The first 6 rows are patterns. Each new row is the sum of 2 different patterns, raised or lowered, with some noise. Before adding, each is slid sideways (what falls off one end comes back at the other) and multiplied by a number that may be negative. Names go in the order of the patterns.
Some rows, each with the names of its patterns after it:
[  9   2   9  -9  -7 -12  13  23   5 -11  -5 -23 -17 -15  24   5   9 -12
  11   9 -20  -3   4  -4   7   6   8 -20  -8 -41  -1   5  -8 -19   1 -16]	q_805
[ -2   7   2  35   6  18 -42  23  -6   0  -2  12   5  17  -7 -10  14  34
  17  12  13 -13   7  -8   2  -1   2   2  15   7 -20  12  -1  -3  11 -10]	q_211
[ -4   1  -3   8  22   2   3   8  11  12   6 -34 -24  13  10   4   8   3
 -18  -5   5  12  -3  -4  10  -6  -5 -14  -4  -1   5 -11  -1   6   9  -1]	q_602
[ -3 -16  -3   0 -13  -4 -16  10  11  -5 -20 -16 -20 -11   7  -2   2   5
  16  -2   9  18   3 -16  -2 -18  16  -3   3 -25  16 -13 -13   4 -20  -1]	q_462
[-18 -10 -13  14   9  19 -15 -27 -22  14 -22  -5   9 -16  -1   1   4  -5
   7  -4 -11 -10  17  -8  -1 -10 -16  -2  21   8  20 -13 -15  18   5  10]	q_430
[ -9 -16  -4   9  -9  22   4  -1  10  -2  -8  13  11 -11 -15  -7   8  -7
 -13   2 -11 -15  16  -6  -6   2  -5  -9   9 -14 -17   8  15  11   0   7]	q_634

New rows. What belongs after each?
[ 19   1  -4  21  25  -7  -4  -7  -3 -10  29  15   9 -11   1 -17  21  14
  12  -4   0   9  -2  25   4   4 -12  26  26  19   4  -2 -29  23  -8  -1]	q_430 q_634
[ 10  24   0  11 -24  10 -10   1  -4   0   2  15  -3   1   1  20   8  17
   1  -2   9  -6   8   0   2   8   9   4  -6   8   6  -6   1  -3   8   9]	q_211 q_462
[ 31  33  -4  58  18  13 -12  27   1   2   9  10  13  32  11 -19  27  36
  31  33  19 -25   4 -19  21  21  -9   4  10  31  -1  29  -7  -5  -3  13]	q_211 q_430
[-26 -10  -9  -8  -2 -23 -16  -5   2  -8 -11  -1 -12 -30 -12   5  -9  12
  -7  -7  -1  -3   2   6   5 -12 -12  -5   4 -40 -38   5 -11 -18  13 -11]	q_602 q_634
[  6 -27 -17 -12  10  14  29 -11 -32 -15   0 -24  -4   3 -14   4  -6  -3
   2  16   1 -16  -5  24 -10   7   0 -27   2  25   7  22  -6 -21  27  15]	q_430 q_634
[-10   9 -34   9  -6   0 -10  -1   6  17  -4 -14  11  29  10  13  15 -21
   6  -6  -2  -1   5  -5  16  10 -22  -2  -9  -6   1  -6   4   5  -5  27]	q_211 q_634
[ 22   1   0  23  12  13  10  16  42  13  29 -11  16   9  12   7  21  18
  16  13  12  15  24  15  18  13   5  24   6   5  15  -2   9  20   9  -4]	q_211 q_634
[ -5 -14 -10 -39 -14   5  -9 -23 -18 -24 -27  -8 -10  -3  -8   0  -7  -7
   1 -15 -25 -12 -22  -4 -12  -5 -24   1 -23 -20  -9 -22   0 -11 -21  -9]	q_602 q_462
[ -7  30 -20  20  17  -8  16   5  17   9  12  11   5  -1  29  -1  21  13
  -3   2  26  12  27   7   0  34  24  34  -3  11  14  30  15  31  -9   0]	q_462 q_430
[ -9   6 -12  -4  10 -14   1   9 -16  21   1   5 -30  15 -16   4   4  -4
 -14  -2 -10 -18  10  27   8  -4   8 -30  -5 -11 -13  -5   1 -13  -4   6]	q_211 q_634
[ -3   5 -12   8  -6  -4   6   1  -3  -6   1   4 -15  -9  -7   7   7   8
  15  -9   2 -25  -1 -20  -5 -14 -15  -7  12  -8   2 -12   8  -2  15 -13]	q_211 q_462
[ 18  19  29 -10   1   7  13  -7  18  24  11  12  11   0  14  -3  15  23
  53  21   9  23  20   0  22  12   5  22  22  16  28   2 -10  18  29   9]	q_805 q_634
[-19 -11 -37 -29 -15 -12 -15 -24 -27 -29 -17  -2  -8   4 -23 -32  -8   6
 -11 -14 -15 -19 -30  -7 -15 -12 -31 -35 -27 -10 -11   1 -15  -5 -36 -19]	q_805 q_430
[  0   0   8   1 -13   4 -23 -16  -8  41  -6  23 -10   8  -5  25 -19  20
  22  -6   5  -3   1  12  14   2  20   6  19  -6  -7   1  19  29  16  14]	q_211 q_462
[-19 -23 -32  -4 -33 -35 -13 -43 -19 -15 -28 -35 -15 -30 -17 -23  -8 -25
 -30 -52 -25 -28 -44 -17 -29  -5  -8   5 -32 -17 -17  -6 -15  -6 -46  11]	q_462 q_430
[ 18  16  11 -12   7   1   8  22   6 -39  -6  -1  -9  18   7   2  15  20
  -5 -12 -19  -2  14   2  18  11 -12  21 -15  -6   3 -34   0  -4  27 -26]	q_211 q_634
[ 12   5  -8  -6   5  15   0  13  -9  -3  13   0  -1   7 -33   7  -1  27
 -29  -3   2  -3  -2   9  -9   0  15 -26 -28 -12 -16  -8  16 -14  -2   7]	q_211 q_634
[ 26   8  13 -15  -6  -6   7  12  20  -9 -26   2   1   4  23  12  16 -17
  -9 -14  18  -2  -3  16   7   4   4   0   3 -14  22  11  39   6   1   3]	q_805 q_634
[  4 -17 -13   0  -5   8  -2  -7   0  18  12   4  -2   5  18  20  12  17
  -2  16  17   7 -25 -12   7  21  18   4  -6 -21  -2   2  19  10   2   5]	q_602 q_634
[-28 -62 -33 -13 -34 -50 -21 -22 -10  -3 -23 -26 -27 -10 -21  13  -4 -33
  -8 -40 -31 -21   5 -15   0 -28   2 -19 -46 -18  -1 -11   3  -5 -16 -36]	q_805 q_462
[-23 -18  19   2   9  11   0  -6   4   3  13  -4  11  21   0  -8 -11  -7
  -1  15  -2   8  14  24   6  10  19   7   3  21  -2  19  11  17   1  21]	q_602 q_462
[ 56  20  20 -27  24  15  11  13   9  26  20  -1   5  13  42  26  14  22
   1  11   3   5  17  21  11  15  10 -17  17  16   8  24   6  20  17  20]	q_211 q_462
[-4  4 23 45 22 30 18  4 28 12 24  6 17  1 29 31 40  8 -3  5 26 10 33 28
 12 25 29 32 20 -4 -2 23 20 35 20 21]	q_602 q_430
[  7  10   6 -12  -6 -20   2  -7   2 -16 -20 -18   7 -15 -21   2 -16 -10
  -3 -12 -12  -2  -9   4 -10   8 -33   3 -15 -16 -10   8  -2   9 -18 -20]	q_211 q_430
[  6 -25  -2 -10 -18 -11   6   1  43  10 -23   4   0   0 -16   9  -5   6
  -4  16  -8 -28 -11  15  -5  -1   8 -16   8   1  -3 -11   6   1 -10  -5]	q_602 q_430
[ 4 -3 10 20 16 -2 -5 -4 13  0  0  7  4 15 14 11  9  9  0  2  8 14 14 10
  3  5  8 16 18 24 -2 -4 15 13 12 -6]	q_430 q_634
[ 29  29  26   6   3   9  45   3  16  33  11  28  24  10  15 -18  24   6
  79  -2  23  24  32   8  24  -1  26  26  11  -9   9   3  -4  30  19  30]	q_805 q_211
[  3 -13 -19   3 -21 -14  -9 -19 -12 -10  -9 -13  12  -3  -9 -12   1  -4
  -5  -9  -4 -22  -3  -5  -6 -14 -15 -17   2   0  -5 -12 -11 -20 -17 -10]	q_805 q_634
[ -3  17 -11   5   5 -28   0  12  -2  12  -3 -21  19  13  -6 -28 -20 -10
  -3   8  21  -9 -26  -8 -17 -20  -7  -8 -12   1 -15 -13   3  13   0 -18]	q_430 q_634
[ -1  15 -17   7 -11   3   8   2 -10 -18  -9   9   5  14  13   6 -12   3
  -9   2 -15 -15  12   7  -3   5  -2   4  -7  21  15  35  -5  -4  -1  23]	q_805 q_462
[-11  -6  23  -4  15  -9 -16  16   8   1 -20  -1  -2  16   4  20  -4 -22
 -11  20 -26  -1  11 -13   3   7  -1   4  15  -6 -16 -13  14  -9   5   2]	q_430 q_634
[ -5 -21  -8 -44  -2   7 -16 -25   5  -8  11  -4  11  -3  -8  -5  19  12
   7  -9  -6 -19 -12 -20  29  12   3 -21   3   7 -24   0  12  -3   1  10]	q_805 q_634
[ 17   3  -4 -12  29  -3 -11   4  -4  10  10   1   6 -44  -8 -42  41 -15
   3 -10   5 -19   4 -12  15   7 -15 -38  -4   7  -5   7  -8  -6 -10  -7]	q_805 q_211
[ -7   7  13 -23  -9 -21 -26 -10  14  -7   0 -42  -2 -12   9 -25   1  -8
   1  -9  -2 -33  -7 -31 -17 -27 -24 -30 -15  -9  -4   1   0 -13 -13 -17]	q_805 q_211
[ -3  23 -11   5   9 -14  17  10 -10  -9 -38  -5 -20  44 -13   8  -3   7
 -20  -5 -15   3  11  -8 -37 -21  -6  -4  16  -9  12   5   1   4   5 -21]	q_211 q_634
[-19  20  -3  26   1 -11  -4  14  -9  13 -25 -19 -14  11   6  13 -14 -34
 -13  -1  -9  -3   5  -4 -42 -17  -7   2  -7 -28   8 -10   4 -18  -8  -7]	q_805 q_462
[13 23  6  9 24 40 25 30 13  8 37 38 28 11 18 20 38 30  8 -7 12 13 32 11
 19 13  7 23 29 20 14 30 13  9  4 28]	q_602 q_430
[  7 -12 -16  -2  13   5  -9   4   1 -13   4  -1  -5  16  14  -8  13   6
  -7  19   9  -7  -4  -5   7   0  -9   8 -14 -17  15   4   2  10   1 -10]	q_462 q_634
[ 10 -19  -1 -32  -5 -11  13 -35 -21  -7  -8   5   5   1   9 -29 -17 -12
  -2 -11 -27  -6  -7  -2   0  -5 -10 -24   3 -10  14 -24 -16 -15 -12 -16]	q_805 q_462
[ 20 -11  42  23  10  11  19  36  59  17  -1  28  29  19  17  55  13  35
   0  32  28   1  18  37  23   8  36  27  -3  22 -30  17  31  15  33  25]	q_805 q_211
[-41 -25  -8 -21 -11  -6 -11 -23  -1   8  -6 -30 -11 -19  -4  -8  -2 -42
   1 -20 -25  -7 -22 -20  -7 -15 -21 -24 -29 -17 -29  -1   4 -15 -34 -20]	q_462 q_634
[  8 -25 -18 -12 -19 -12  -3  -2  -7 -20 -15 -12 -24  -9  -2   0  -6  -6
  -6  -2  -5  -6 -14 -15  -7 -18   0 -16 -24 -21  -5 -20 -23 -16 -21  16]	q_602 q_462
[29 30 26  5 19 21 16 18 16 13 29 33  8 35 13  9 35 14 21 16 16 39 29 36
 -3 29  4 10 23 18 20 35  7 11 30 45]	q_211 q_430
[-35 -35 -12  -2  -8   6  -5 -31 -23 -21 -14 -27 -12 -12   4 -10 -33 -14
  -9 -21 -15 -33 -19 -10 -18   9 -21 -24 -50  -5 -29 -28 -31 -15  15  15]	q_211 q_602
[ -6 -21 -14 -20 -16  -5 -15 -31 -14   4  11  -6  -3 -14 -33 -15 -12 -21
   1 -10 -14   1 -12 -32   0  -7 -25 -20 -26 -10 -17 -23   5 -20 -16 -25]	q_211 q_634
[-19  -8 -12 -21 -12 -22 -26 -19 -16 -16 -37 -24 -11 -32 -23 -17 -31 -32
 -29 -28 -35   7 -37 -23 -13 -28 -39 -17 -20  -7 -14 -23 -46 -41 -30 -21]	q_211 q_634
[  3  11  17 -11  15   2  11 -12   0 -27  15  13 -19  -2   4 -11  19  -2
   9   3   1  23  19  37 -26  14  -4 -14 -11   2  27  21   6 -14  24  38]	q_805 q_211
[ 14  14   8  -9  22   7  -9  14  -5  -9  -6   6 -11  11   9   6 -11   3
  -5  12  17  -5 -23 -11 -14   6   5 -16 -11 -17  20   4   6 -12 -11 -21]	q_430 q_634
[-10 -18  -1   6 -10  -6   0  -4  13  15 -25   0  -8  -7 -22  23  -8 -15
 -10 -13   0 -12  -8   0   8  -8  -5 -18  14   6 -10 -23 -13 -13 -10   5]	q_602 q_462
[ 14  19  30  21  38  22   1   6  11  10  -3  16  -2 -21   7  22   7  17
 -11  10  36  52 -13  16  20   2  26  27  19  21   5  15  25   7  29   7]	q_602 q_462
[ -1   0 -22  -7   8  16  -6  -7  10  14   8   9  13 -14   0  -4  -5  -7
  -9  -4   8   5 -25   6   0  -1   5 -13  -4   0   4  36   3  14 -31  21]	q_211 q_602
[ -8 -43 -36   3 -34 -23 -15 -21 -30  -5 -33 -41 -17   8 -14 -19 -17 -37
 -35  -9  -5 -14  -6 -24  -7  -5 -13 -37 -12 -15 -19 -26 -12 -20 -42 -44]	q_430 q_634
[-16  10  26  22  -5  12  -6  -2   3 -14   5  13  -1 -14  16  26  21  -2
  10  20   2  24  40  -7  15  19  14  23  21 -30  -1  34   7  -5   3  10]	q_602 q_634
[ -3 -13 -24  -2 -14  -5  -1   3   5  -6  11  -1   5  18   5 -10 -12 -19
  -7  -4   4 -24   4 -10 -20   7 -17   3  -8 -17  -8   4   0  -1 -18   5]	q_805 q_462
[  2  -4  10   8  -4  12   8 -16  -3   2  -2   6   2  -8  13  16  -7 -14
  -8  -2  -2  15  13   4  -4  10 -12  -1 -15 -18   6   9  -8  -6   9   2]	q_602 q_634
[-17 -19 -15 -40 -34 -20  -9 -10  -3 -25 -44 -13 -45 -15 -29 -32 -41 -12
 -25  -3 -30 -33 -40 -16 -44 -16   0 -28 -29 -24 -32 -35 -26  -7 -24 -21]	q_805 q_430
[-26  -1 -30 -20 -18 -24 -17  -1 -10 -24  -2   6   2 -12  -3 -32 -37   7
   9 -28  -3  -6 -33 -14  -1 -15  -3  -2 -15 -35 -30 -26 -26  -8   5 -22]	q_602 q_634
[23 22 31 -2  2 21 26 31 -1 -5 -4 14 16 35  3 -4  3 37 -2 18 35  6  5 16
  7 21 19 15 -9 18 22  1 18 -4  2 13]	q_462 q_430
[  1  11   9  30  -3  -9  23  33  16  30  17  -7  17  -3   4  13   3   0
  28  26  -4  19  13   0   8  -3  12   9  25  45  14  33 -33  26  11  16]	q_211 q_634
[ -8   7  22  23   8   8  -9   4 -11   6  -7  -6   6  20  12 -17  14  -4
 -11   8  -4  -6  16   3  31  10  16 -40  26   0  -4  -8   6   8  11 -13]	q_211 q_634
[  6  -1   2 -11   9  -3  11  -5   6 -13   4   1   6  19   3   3   3  -9
 -17 -12  13  14  22   3   6  21 -11  -4  13   0   8   7  12 -16  -1 -23]	q_805 q_430
[ -9   6 -18 -10  -3  16  23 -11 -14  -7 -32  -9  -1  31 -21  -8   0   2
 -17  -1 -10  13   8 -10 -29  -5 -10 -15  -1  -5   6  -4   2 -10 -20 -13]	q_211 q_602
[31 27 38 21 23 22 21 13 26 19 28  9 14 23 22 32 30 22 16 14 13 15  5 32
 13 10 -3 36 16 29  4 24 16 41  2 21]	q_211 q_462
[ 29   1   7  23  19 -11  23  -5  23  14  10 -20  33   5 -10   1 -14  13
   1 -15   8   0 -13  17  -9  14  20   0 -16   1 -19 -13  21  17  19  14]	q_462 q_634
[  5   9   5   4  20   5  15 -12  -4   5  15   9  19  12  -7   4  -6 -17
 -15   0 -12 -23  -9  12  21  31 -21  -3  -5  18 -17  22  15  -5  12   3]	q_602 q_462
[ 31  14  23  18  15  -8   9  -5  23   8  20  -7  12   5  -1  11   0   3
   6   0   9  27   3  16 -24  29  16   4  -6   2  -3  10  11   3  19  31]	q_211 q_462
[ -4  -1  -1  -6 -10 -21   2 -10 -10 -27  -4 -12 -33 -14   3 -10   6 -19
  -5 -22   5 -40  -1   1 -16  -4 -10 -15   6  -8  -7  -5 -11  -4 -12  -9]	q_805 q_462
[  6  -1  10  13   8 -20  -6 -31   7  11 -12 -12  -3   1  11   9   0  -8
 -11   2  22  25  -3   6   2 -16   0  -7  14   2   8  -9   9  11  -4  -8]	q_805 q_430
[12 19 15 10 22 20 13 12 14 10 14 15 28 29 -5 10  6 30 14 17 16 12  4 24
 25 23  4 34 21 29 23 13 18 21 16 18]	q_805 q_430
[ -4 -25 -20 -27  -7 -10  29 -10 -10 -16  -6  -7   0 -18 -24 -27 -14  -3
  -2 -18 -41 -31 -17  -5  -7  -4   1 -42 -20 -23  -4 -27 -19   0 -18 -23]	q_805 q_430
